The same things were measured in two ways. Each way mixes the same 8 hidden numbers, adds some noise and spreads widely along 6 directions of its own, which tell nothing about the thing.
(in the rows, 128 means zero)
Some things both ways: the first way, then the second way.
[ 73 150 134 132  99 106 143 145 119 145 109 155 159 142 156 114 102 137
 142 121 135 105]
[164 164 116 141 125  88 154 146 176 162 106 165 106 124 130  84 181 119]

[142 148 128 132 112 158 105  86  65 158 138 145 160 138 153 101 146 121
 140 157 164 125]
[177 145 133  97  68 110 138 206 182 123 144 147 147 124 138 124 166  98]

[151 150 129 104 123 162 138 102  97 113 152 126 122 106 103 112 141  94
 145 128 149 123]
[161 106 118 103 125 148  52 133 153 113 100  94 172 104 164 136  96 119]

[102 134 127 113 116 138 141 112 184 151  98 144 115 144 149 130  97 106
 141  97  98  88]
[172 111  40 139 158 128 147 176 147 101  70 117 127 108 135 129 161 101]

[108 203 106 134 121 146 128  91  52 117 166 146 160 117 135 123 123 172
 141 139 130 170]
[185  95 155 104 155  98  59 105 214 113 121 103 150  94 140  92 128 100]

[156 195 139 128 147 151 114 143  82 139 111 118 126  99 120  81 134  66
 103 148 191 154]
[126 119 152  67 115 120 165  71  73  93 118 117 110 146 110 166 128  61]

[151 141 144 111 109 138 115 135  99 133 110 141 108 115 131 109 121  94
 117 150 156 111]
[162 150 138 110 125 110 111 118 186 104 113 108 128 113 129 125 144  95]

[117 106 123 120 131 137 132  95 112  75 142 153  98 123 105 139 145 130
 156 133 104  96]
[126 116  74 156 148 120 128  98 165 173 105 129  90 151  94  45 161 139]

[128 129 114 143 127 133 115 103 108 103 168 182 168 117 128  98 125 121
 150 118 118 122]
[ 72 216 182 147 143 169 161 158 117 111 117 177 107 153 144 159 149 114]

[114 156 121 124 119 125 160 162 148 139 111 139 151 113 125 101 122 107
 138 111 128 130]
[127 173 125 123 139 139 142  86 126 133  86 130 121 125 122 126 141  96]

[ 93 186 120 157 138 188 111  51 117 154 172 155 166 125 153 104 130 116
 120 129 129 170]
[152 176 105 153 145 136 146 141 138 132  92 136 125  94 133 115 154 112]

[123 125 114  89  54 117 160 161 141 160  92 131 148 130 147 122 126 155
 147 128 115 100]
[155 164 175 100 107  63 140 196 133 168 116 179 114 154 142 116 121  93]

[149 158 117 126 122 169 144  68 122 121 182 157 173 135 108 115 127 118
 174  73 122 115]
[ 75 204  88 116 116 112 140 102 112 157  96 153  65  95 122  64 199 123]

[135 178 123 155 129 122 135 140  65  83 159 159 161 111 117 110 137 115
 134 133 164 148]
[ 95  96 100  85  91 157 138 120 137  74 141 129 122  97 113 105 182  92]

[166 165 146 112 188 166 109  82  80 115 112 149 117 129  66  88 113 107
 166  71 150  75]
[122  85  92 129 134 151  32 151 166 132  97  85 147 123 126  76  73 129]

[197 183 108 126 156 175 100 106  59 136 126 120 132  91 141  90 167  86
 110 183 171 164]
[121 138 147 126 100 116 123 147 181 131 125 168 142 126 139 109 118  83]

[141 144 122 118 123 143  85 117 132 170  88 146 151 121 179  76 124  89
 109 147 153 102]
[125 125  70 116 136 144 173  54  79 145 112 102  71 134  83  98 194 125]

[101 169 137 156 157 161 167  83 107 105 159 139 113 148  79 142 131 112
 167  88 123 144]
[120 121  81 143 147 133 133 129 135 125  77 128 119 155 133 134 111 105]

[105 130 114 110  94 138 113 146 103 151  90 127 126  96 153  96 167 148
 101 197 136 146]
[144 163 216 156 177 138  83  95 180 142 124 121 130 171 126 138  99 127]

[120 112 157  63 128 100 112 186 128  87  32 104  61  89 101  90 140  77
 107 146 179  44]
[143 107 160 118 163  94  70 120 145 196 109 149 119 162 129  59  88 127]

[ 91 155 169 142  89 133 149 132 110 112 109 135 126 159 121 137 143 104
 122 120 187  95]
[ 93 169 146 104 155 119 108 118 156 105 127 149  82 104 152 107 203 117]

[119 132 109 159 110 157 156  81 161 157 148 196 174 167 160 150 104 156
 166  93  64 108]
[171 165  42 183 111 121 165 180 176 177 101 153 132  92 101  56 157 108]

[141 128 114 134 140 163 112  77 121 148 105 161 140 145 152 118 145 135
 148 134 111  90]
[190 117  86 142 129 123 111 115 159 219 129 124 140 149  80  51 109 117]

[147 151 119 133 139 157 121 100 116 123 130 145 129 120 138 114 141  98
 131 139 133 125]
[160 140  96 135 146 118 122  35 129 203 108 113 119 137  92  72 112 113]

Other things, the second way, with their names:
<569>: [162 174 161 131 133 128 120  77 168 112 117 109 145 101 131 142 135  93]
<854>: [163 127 172  95 118 112 106 150 137 146 113 151 157 129 160 132  97  95]
<1165>: [101 130  69 178 113 188 140 140  90  90  72  92 126 113 120 151  92 121]
<1419>: [ 92 181 147 164 118  81 158 206 124 178 120 215  89 122 138  66 125 102]
<1076>: [124 207 113 118 170 125 119  95 166 120  65 134 124 129 169 175 153  92]
<688>: [164  99  19 138 125 128  87 115 202 127  89  70 123 108 117  83 165 141]
<1455>: [ 17 194 121 151 105 120 155 184 128  99  91 191  68 126 155 112 155 111]
<478>: [187 170 150 134 132 141 148 132 175 135 153 146 155  88  93  95 157  75]
<8>: [163 235 158 166 161 107 132  94 193 149  93 148 129  95 157 133 163 118]
<1245>: [118 140 108 127 158 194  81  84 101 119  86  81 132 121 141 147 125 152]
<1222>: [159 156 105 109 108  96 137 106 140 139 103 125 120  96 128 103 153  93]
<845>: [116 103 124 118 162 159  35 101 168 117 116  73 128 130 111  90 105 119]
<727>: [167 115 107 128 101  98 137 124 138 144 105 121 128 124 127 112 114  99]
<1507>: [151 129 142 173 129 172 111 168 117 160 111 118 145 167 132 148  76 154]
<297>: [ 39 206 187 129 161 170 111  97 103  95 114 134  83 138 138 154 143 115]
<480>: [145  82  89 101 156 134  89 112 151 137 122 112 120 106 105  57 162 112]
<414>: [156 109  94 151  68 139 111 160 132 185 122 127 147 126 125  77 102 158]
<396>: [ 40 161  74 150 136 146 145 139 172 112 119 153  60 162 105  87 201 116]
<1244>: [131 120  89 111 120 151 134 144 126 125 126 119 117 131  86  89 151  91]
<405>: [193 121 127 118 117  85 110  70 150 198 108 134 143 113 142  76 116 120]
<841>: [ 71 191 128 160 185 125 148  92 163 116  82 160  75 154 151 135 174 118]
<1468>: [130 125 161 118 164 135 112  82 112 163 116 126 115 152 102  91 111 110]
<570>: [170 183 115 161 152 101 168 106 170 122  69 146 126 100 140 133 156  97]
<1064>: [100 230 133 174 170 138 112 129 157 146  68 163 121  98 156 114 130 119]
<1290>: [153 129  62 121  50  95 168 243 124 138 114 169 118  76 142  81 174 112]
<525>: [159 173  83 132 113 116 100 133 120 131  71  94 121  68 164 127 137 141]
<106>: [ 78 149 133 164 175 204  81  36 108 164 111 111 128 146 113 108  89 135]
<386>: [144 187 173 115  85 115 204 128  92 169 154 191 111 102  93  83 175  98]
<454>: [155 135 132 110 131  83 135  85 146 127 120 127  89 103 131  97 176 108]
<612>: [152 162 142 145 121 136 153  88 123 143 106 134 132 108 129 129 126 115]
<13>: [162 150 152  92 151  90 154 141 110  84  99 133 114 135 163 205 131  61]
<683>: [131  87  96  68  93 108 107 176 112 140 151 130 111  98  69  23 132  58]
<625>: [100 154 186 106 143  95 125  67 111 126  95 152  93 148 176 156 128 121]
<82>: [161 118 154 133 123 127  81 180 154 133  89 130 175 146 165 154  51 108]
<1508>: [143 152  55 192 135 125 163  91 146 165  87 131  86 106 118  77 183 162]
<1179>: [ 78 151 153 150 149 154 122  89 142 121 113 144 100 142 128 114 139 128]
<1030>: [111  73  87 120 142 153 126 124 121  47  98  79 104 136 119 146 140 106]
<1513>: [118 178 173 177 141 140 140 123 147 138 116 172 128 133 163 143 124 125]
<580>: [109 132  76 155 121 138 132 177 148  71  77 129 121  79 163 131 147 118]
<199>: [140 199 152 151 122 116 100 140 217 119 106 130 145 117 145 134 120  99]
<1498>: [134 153 135 131 109  95 167 154 102 130 101 161 121 116 146 144 105  76]
<457>: [163 105 151  82 104 134 116  85 142  88 126 110 141  99 153 147 159 113]
<1217>: [154  85  82 101 126 167  48 165 145 122  86  68 169 148 129 128  74 120]
<471>: [120  64 148 141 131 162  56 133 191 102 150 102 152 132 111  92  86 114]
<137>: [124 167 139  81 136 126 108 102 154 144 127 127 117 145 100  98 152  90]
<1275>: [ 57 192 139 173 179 152 157 110 112 123  93 169  84 155 150 153 134 107]
<1072>: [148 103 111 135  95 146 117 196 104 141  97 140 166 137 160 146  68 119]
<1020>: [140 120 142 121 152 122  68  58 174 163 120 121 129 129 143  88 126 131]
<451>: [119 160  95 100  95 119 150  93 127 125 104 140 118 103 130 114 168  97]
<21>: [179 114  88 159 130 156  71 117 164 176 105 114 175  74 135  63  96 140]
<44>: [ 46 149 132 126 117 186 187 135  69  75 141 155  81 133 106 142 184  97]
<695>: [185 185 135  97 126 142  73 112 217 117 105  95 175  93 127 120 153 104]
<951>: [111 158 123 140 139 176 108  35  72 160  91  89 118 115 112 112 110 153]
<192>: [171  97 165  87  97  89  56 128 129 224 112 131 157 186 143  89  45 138]
<1041>: [155 166 124 103 153 125 112 146 180 107  98 145 135  95 183 138 202 126]
<616>: [139 102  97  57 122 117  73 123  94 162  97 110 120 104 139  67 144 133]
<1048>: [170  93 117  70 102 134 126 191  77  91  93 108 150 116 152 171 117  99]
<501>: [173 104 116 121 106 112 139 188 115 138  97 156 161 101 146 115 100  88]
<1110>: [105 107  78  70 115 101  93 177 162 106 136 120  75 101 102  39 207 104]
<1326>: [197 181 120  87  90  89 145  79 191 193 137 152 155  92  82  40 174  72]
<1204>: [117 153 110  92  77 142 118 218  86 112  99 132 141 105 145 136 107  94]
<627>: [130 134 125 121 142 132 134  34  92 199 101 145 115 144 122  86 126 134]
<193>: [174  84 140 147 102 123 110 207 144 134 115 146 160 136 162 136  75 122]
<431>: [134 135 106 115 107 126 141  78 113 156 105 130 113 129 143 115 160 140]
<611>: [115 104 119 165 172 170 106  87 135  70  89  97 120 116 161 167 127 137]
<508>: [105 132 100 146 119 114 134 156 107 153  81 160  99 132 166 107 129 145]
<850>: [230 142 124 124  97 124  87 231 208 119 112 108 201  94 139 130 102  96]
<415>: [123 107  76 195 110 125 126 145 129 225  99 163 124 175 125  64  63 145]
<1082>: [118  77  89 105 118 133  89  82 180  93 136  72  98 141  96  85 164 116]
<447>: [131 158 144 188 117 150 130  77 134 180 111 137 139 135 110  96  75 130]
<231>: [150 163 167 139 105 115 154 201 107 170 114 174 127 171 143 147 103 121]
<88>: [ 38 168 129 173 149 156 144  71  67 144  79 141  76 173 139 153  89 128]
<1228>: [ 89 148 102 135 122 106 156 111 151 131 136 143  66 129  92  73 171  88]
<851>: [136 112  72 100 112 136 120 112 138 134 118 118 119 108 116  86 173 109]
<768>: [ 65 130 135 144 113 166  98 235 183  71 124 145 123 175 159 155 123 124]
<963>: [217 119  77 124 137 107  84 101 182 187 100  84 153 116  92  62 111 107]
<1347>: [102 142 115 146 154 164 142 107  84 157 122 153 113 130 123 113 133 114]
<1044>: [167 158 128 108 112  94 177  80 113 187 114 151 114 149  98 101 146  99]
<103>: [175 174 213 107  69  98 134 197 123 185 153 172 153 140 119 108  79  89]
<779>: [140 112  83 126 158 123 121 109 116 154  92 123 106 138 141 121 135 124]
<462>: [130 134 107 141 120 122 123 207 145 144 103 152 113 138 144 104 142 134]
<1333>: [162 169 171  67 150 141  83 124 140 112 121 109 143 100 121 125 149  92]
<491>: [159 116 127  89 132 127  93 184 123 106  88 103 127 133 141 139 138 135]
<1012>: [139 150  71 106 127  94 166 112 176 119 100 140  99 111 107  86 201  72]
<800>: [112 189 114 148 112 137 151 178 159  98 112 152 106  87 145 124 191 118]
<89>: [125  88 112 135 123  88 164 169 127 116 120 162  87 135 141 110 155 100]
<1272>: [148 160  54 156 119 119 145 190 171 138  78 148 129 126 146 122 146 107]
<856>: [ 62 105  83 200 138 177  26 144 170 137  87 117 129  95 179  75  94 196]
<1369>: [ 56 154 145  98 153 132 121  66  97  98 113 131  58 119 142 121 188 123]
<418>: [147 167  81 112 125  73 129 160 176 107  90 126  80  80 151  99 219 122]
<179>: [105 153  97 144  99 156 113 180 138 136 105 139 126  99 125  76 141 138]
<390>: [121 191 117 124 120 121 132 136 179 143 112 160 117 106 122  80 178 108]
<805>: [159 104 115 120 122 111 132 135 135 137 109 120 113 154 122 118 131 114]
<1525>: [ 94 132 131 140 133 140 121 156 161  81 100 137 112 138 142 134 140 112]
<559>: [182 116 131 121  91  95 109 127 119 163 102 115 143 117 140 117  81 115]
<167>: [114 209 151 131 168 149  98  93 175  94 104 105 119 101 134 141 157 101]
<1111>: [148 133  96 127 126 101 128 163 174 144 121 141 112 152 122 104 143  95]
<1391>: [158 125  97 176  79 108 149 146 148 182 111 151 126 101 101  41 112 131]
<855>: [145 124 101 146 147 143  87 141 202 102 114 101 131 106 114  93 138 108]
<1351>: [185 185 189 130 150 101 136  80 159 103  96 128 140  83 161 160 146  97]
<155>: [ 63 127 120 142 151 142 116  75 109 149  86 135  88 180 139 123 113 138]
<878>: [143 115  82 166 137 124 116  62 193 143 104 112 116 117 128  81 154 142]
<1182>: [122 151 122 139 125 127 151 121 111 156 114 142 108 155  96 105 115  89]
<368>: [113 170  68 138 131 117 153 122 122 178  96 145  68 112 113  49 208 153]
<971>: [124 137 153 112 126 124 103 109 161 111 115 132 125 116 143 117 140 113]
<843>: [ 98 124  65 140 119 116 163 121 118 170 113 166  98 134  93  55 137  82]
<116>: [147 170 114 136 117 141  83 157 171 120 104 107 141  82 139 106 136 125]
<1277>: [120 141  85 139 122 140 148 204  80 145  75 144 114 146 129 125 113 121]
<573>: [202 109  73 110  95  90  98 101 162 210 103 114 156 123 114  56 105 123]
<337>: [127 128  95 167 143 159  68 146 193 100  78  93 140 127 164 134 115 155]
<1113>: [101 121 175 172 162 144 136 113  67 115  99 152 109 137 173 174  83 126]
<1185>: [154 218 118 113 104 124 163 134 157 111 124 125 115  76  85 101 187  74]
<1089>: [ 89 159 131 164 167 171 128 108 101 110  81 126 116 155 152 176  95 117]
<255>: [145 190 159  98  90 113 177  84 109 128 122 139 118 113 126 146 161  92]
<306>: [113 189 109 201 134 116 117 185 202 137  55 155 135 155 172 148  85 120]
<264>: [130 143 107  99 118 109 175  94 129 147 124 162 105 142 115 105 176  80]
<236>: [140 139 136 126 109 133 135 132 153 131 142 139 123 141 129 124 154 110]
<278>: [161 168 144 128 141 109 106  81 171 202 114 146 128 129 118  60 152 138]
<17>: [ 97 131  78 159 150 142 114 135 158 150  87 136  91 152 139  90 157 155]
<90>: [141 106 130  54 143 122 104  53 131  88 111  78 114 127 110 135 150  74]
<1332>: [161 131 105 109  82 109 133 135 151 177 146 141 130 121  93  57 146 103]
<606>: [108 151 110 104 115 146 149 106  69 147 121 127  97 123  91  92 145 102]
<661>: [117 205 159 124 128 127 167 101 169  94 126 153 127 113  98 132 146  37]
<112>: [114 115  58 159 130 122 157 176 126 119  76 137 117 145 126 128 101  86]
<1453>: [104 166 134 124 107 131 155 160 102 136 116 163 108 111 111  93 136  96]
<1019>: [171 163  92 150 112 111 133 117 187 143  89 123 140 108 129 113 136 109]
<1081>: [124 158  75 155 145 158  85 114 142 150  81  91 116 125 122 103 128 153]
<898>: [ 96 117  85 130 129 130 111  73  88 129  78  97  82 112 133  93 134 139]
<1306>: [161 139 145 102 138 112 100 151 138 135  88 128 144 149 152 150  98 101]
<1147>: [145 116  79 101  69 126 128 231 168 127 141 139 140 119  79  68 139  71]
<302>: [148 143 119 158 117 127 142 144 119 152 103 137 124 126 128 117 113 124]
<2>: [130 114 115 106 121 115 123 142 123 142 111 130 114 139 107  90 124 101]
<632>: [140 182 150  59 121 105 139 117 178  91 146 145 118  76 114 102 222  58]
<721>: [156  79 139 112 130 126  86 112 136 105 121 104 133  80 133  90 123 119]
<74>: [198 161 134 106 106 115  97 107 153 202 117 118 160 120  98  68 107 108]
<1502>: [133 196 119 166 107 123  73 179 234 111 100 130 148  63 160  96 136 121]
<798>: [193 164 136 127 108 107 113 122 137 238 120 151 153 144 116  76  95 124]
<58>: [129 125 110 161 167 134  40 151 163 166  57 118 165 145 161 115  26 118]
<1132>: [146 202 160 134 112 100 127 193 175 151 107 179 143 120 158 123 137  98]
<29>: [161  52  71 140  81 125 118 148 133 151 116 113 132 137 127  86 114 148]
<945>: [ 75  92  65 170  99 196 177  92  89  54  96 118 120 101 142 163 148 124]
<575>: [131 122 128 136 145 160 129 154 114 128 128 127 127 124  96 102 117  96]
<1363>: [ 86 211 200 152 129 115 182 107 106 190 105 218 102 201 164 160 113 117]

Some of these things the first way, each followed by its name:
[ 28 190 169 120  97 144 157 138 117 107 118  73 126 120  94  98 176  84
 100 123 229 146]
<616>
[126 145 112 151 100  81 108 158 104 106 124 182 158 136 174 112  95 124
 129 137 130 117]
<415>
[ 91 113 131 140  93 145 149  83 101  98 193 165 138 134 112 141 139 144
 162 130 111 131]
<231>
[155 136 123 125 114 140 127 145  68  87 119 149 105  97 108 128 167 147
 116 181 137 135]
<471>
[ 97 170 102 133  85 120 154 140 100 112 169 134 152 108 132 121 131 144
 136 141 121 186]
<82>
[148 136 148 115 121 125 145 129 100 113 113 174 111 142 113 146  84 131
 161 102 116  62]
<89>
[141 140 116 128  97 123 147 139 130 138 133 143 122 136 135 129 110 107
 147 124 113 140]
<306>
[ 83 173 138 137 132 108 159 176 112 115 110 132 162 110 121  92 130 100
 131 122 172 125]
<627>
[111 172 106 144 112  97 115 144  99 150 131 174 198 131 177  85  89 132
 142 121 133 133]
<1044>
[114 156 115 124  96 138 137 115 141 155 110 133 148 146 163 121 126 123
 135 123 127 119]
<779>
[103 163 157 168 117 119 100  99  83 100 177 199 165 150 141 108  79  98
 134 102 162 111]
<800>
[116 119 142 107  91 173 213 126 142 130 120  97  96 129  86 166 187 119
 156 138 129 122]
<573>
[137 136 124 112 138 128 126 135 130 115 103 124 103 115 123 108 132  82
 135 132 140 107]
<841>
[137 176  97 152 112 168  94  71 115 101 186 120  98 108 160 130 159  82
  91 177 131 215]
<112>
[138 176 128 132 139 154 118 140 132 180  84 127 145 116 147  76 132  79
 104 136 164 142]
<1089>
[137 179 170 129 144 180 120 115 117 121  69 123 100 134  88 106 161  91
  95 112 196  95]
<683>
[131 143 142 119 154 199 148 105 152 181  63 139 126 127 103 104 158 130
 131 113 122  91]
<575>
[130 157 132 133 107 115 136 142 102  90 173 194 143 101 132 131  70 122
 133 121 112 123]
<1113>
[ 93 154 151 180 119 129 143 136 131 143 102 207 173 166 156 132  98 142
 125 108 129  87]
<478>
[134 143 132 133 137 159 129  88 104 133 156 178 146 124 121 116 105 123
 152 113 112 111]
<302>
[135 171 115 122 148 157 136  99  89 135 143 151 135 115  97 107 111 147
 160 103 105 141]
<1030>
[123 132 115 101 137 194 128  53 136 158 132 127 148 119 124  99 159 123
 158 116 117 103]
<368>
[147 179 103 152 103 130 120 117  77 157 157 172 190 139 161 103 102 149
 148 124 122 162]
<199>
[131 136 139 117 134 160 109  89 127 131 107 138 100 133 130 116 131  93
 127 130 139  96]
<963>
[144 183 158 157 129 163  89  71  61 120 173 171 141 139 131 107 103  83
 117 125 182 132]
<1502>
[104 146 131 155  86 107 160 161 107 118 146 180 167 130 149 134 109 138
 134 141 127 132]
<1513>
[130 152 110 137  99 132 133 112 102 100 189 158 152 112 136 122 122 115
 139 134 123 157]
<1072>
[161 143  94 135 119 158 113  74  56 135 157 148 160 138 125 107 162 164
 169 139 119 152]
<768>
[143 175 122 112 124 177 145 110  88 163 125 131 166 110 114  97 151 142
 142 128 147 135]
<856>
[166 118 120 100 130 162 143 133 162 186  48 146 143 135 127 100 140 133
 152 104 105  61]
<1244>
[154 146 145 144 156 170  97 115 105 126 106 147 129 103 122  80 166  68
  97 157 180 118]
<44>
[108 174 158 153 151 177 185 107  83 164 110 135 134 157  94 141 145 131
 160 117 151 122]
<878>
[136 126 116 139  95 124 125 142 128 133  82 129 129 152 147 115 169 118
 127 145 147 117]
<396>
[106 164 158 141 148 189 163  98 121 134 124 139 126 124 103 129 155 101
 126 130 154 118]
<21>
[116 135 126 155  99 121 168 130 115  61 166 145 115 137 120 164 154 104
 145 139 134 136]
<264>
[155 142 113 117 132 179 139  94 137 139 137 150 154 110 110 101 149 123
 146 109 112 119]
<606>
[126 175 133 139  96 126 163 135 115 141 146 169 171 148 133 129  86 129
 156  89 129 120]
<1222>
[123 162 118 135 106 150 112  80  96 150 144 139 142 149 157 118 125 123
 141 133 137 140]
<688>
[ 99 172 143 151 134  96 102 143  68  88 163 206 164 105 132  93  64 123
 124 119 145 123]
<1391>
[113 142 137 122 134 159 172  94  98 137 149 147 134 141  77 128 123 141
 188  87 113 115]
<337>
[109 149 105 118  88 130 177 140 151  90 153 118 112 114 102 145 143 129
 145 113  99 161]
<58>
[189 135 154 114 157 157  86  95  45  99 108 141  77 124  94 109 145  85
 134 150 179  87]
<1082>
[161 112 136 122 100 183 158 101 171 165 120 169 139 138 121 133 131 121
 146 106  94  88]
<1185>
[187 179 114 160 160 180  98  93  92 119 148 149 122 104 134 106 156  75
 100 160 149 174]
<661>
[ 94 205 136 175 133 101  85 118 106 178 103 169 188 182 196  77  61  90
 126  88 175 122]
<1272>
[116 216 126 183 182 188 151  93  61 177 150 170 203 127 110  92 134 147
 149 115 139 179]
<447>
[141 148 120 145 132 185 137  89 145 148 114 143 147 131 146 121 171 105
 121 141 135 124]
<1347>
[141 166 103 119 135 175  79  66 111 184 130 141 173 119 162  62 131 113
 131 127 135 140]
<1081>
[140 159 127 151 105 140 155 121  97 127 169 184 163 132 132 137  99 136
 151 119 111 137]
<569>
[110 172 154 146 128 100 125 145  65  91 123 160 143 142 124 114 105 106
 138 116 184  95]
<1020>
[125 122 138 122 110 122 118 137 121  79 112 127 101 125 113 110 161  81
 121 137 169 101]
<137>
[128 110 138 109  96  91 137 151 112 100 120 175 120 136 122 129  81 129
 162 106 114  64]
<805>
[ 89 133 141 135 124 146 143  88 109  44 160 139  92 125  89 154 159 120
 138 125 137 111]
<480>
[102 140 162 144 151 161 147  84 118 149 131 178 137 152 117 131  94 113
 163  95 124  79]
<1508>
[106 151 112 112 103 164 150 101 130 204  95 133 177 146 148 103 140 167
 158 114 114 115]
<462>
[115 152 128 121 129 127 115  99 111 114 144 178 174 133 119  90  91 131
 164  70 129  80]
<1333>
[ 90 160 116 158  95 133 123 105 102 137 153 157 185 141 170 108 138 135
 131 142 146 149]
<798>
[151 140 128  96 111 188 180 108 146 140 150 126 108  98  94 141 141 112
 146 124 101 135]
<580>
[108 157 168 170 133 159 151  97  70 140 128 162 146 171 108 134 140 124
 154 118 170 108]
<236>
[171 143 102  95 145 180  99  75 100 121 138 121 113  87 117  93 163 106
 132 152 129 134]
<2>
[133 142  72 129  75  98 140 178 115 130 140 129 182  92 186  97 160 119
 127 189 130 182]
<1363>
[121 200 142 155 122 150 134 132  76 176 141 151 193 125 145  82 115 100
 124 130 182 161]
<255>
[133 154 128  97  79 133 132 165 125 133  97 106 134  97 141  95 156  96
  99 159 177 130]
<1369>
[ 96 171 162 136 122 135 147 131  95 111 163 162 129 109 117 126  87  94
 125 126 153 130]
<1351>
[118 153  94 118 108 177 148  84 133 168 162 137 190 111 135  94 151 146
 157 117 103 158]
<1245>
[152 137  90 109 113 140 117 111  90  83 174 135 118  77 122 111 152 124
 133 167 110 167]
<1525>
[126 156 119 121  95 164 159 120 133 188 110 129 171 136 146 111 148 135
 142 129 131 133]
<1132>
[120 181 129 135 136 158 129 124 119 155 118 151 175 112 125  80 128 120
 122 111 148 135]
<1453>
[166 166 102 137 138 161 124 113 139 181  99 151 166 134 161  95 126 112
 135 118 118 128]
<1275>
[176 152 134  83 102 200  97  64 132 176 157 125 128  97 150  93 117  60
 111 141 150 126]
<525>
[118 181 145 140 107 117  73 128  97 160 116 175 183 135 175  62  76  98
 103 116 181 111]
<116>
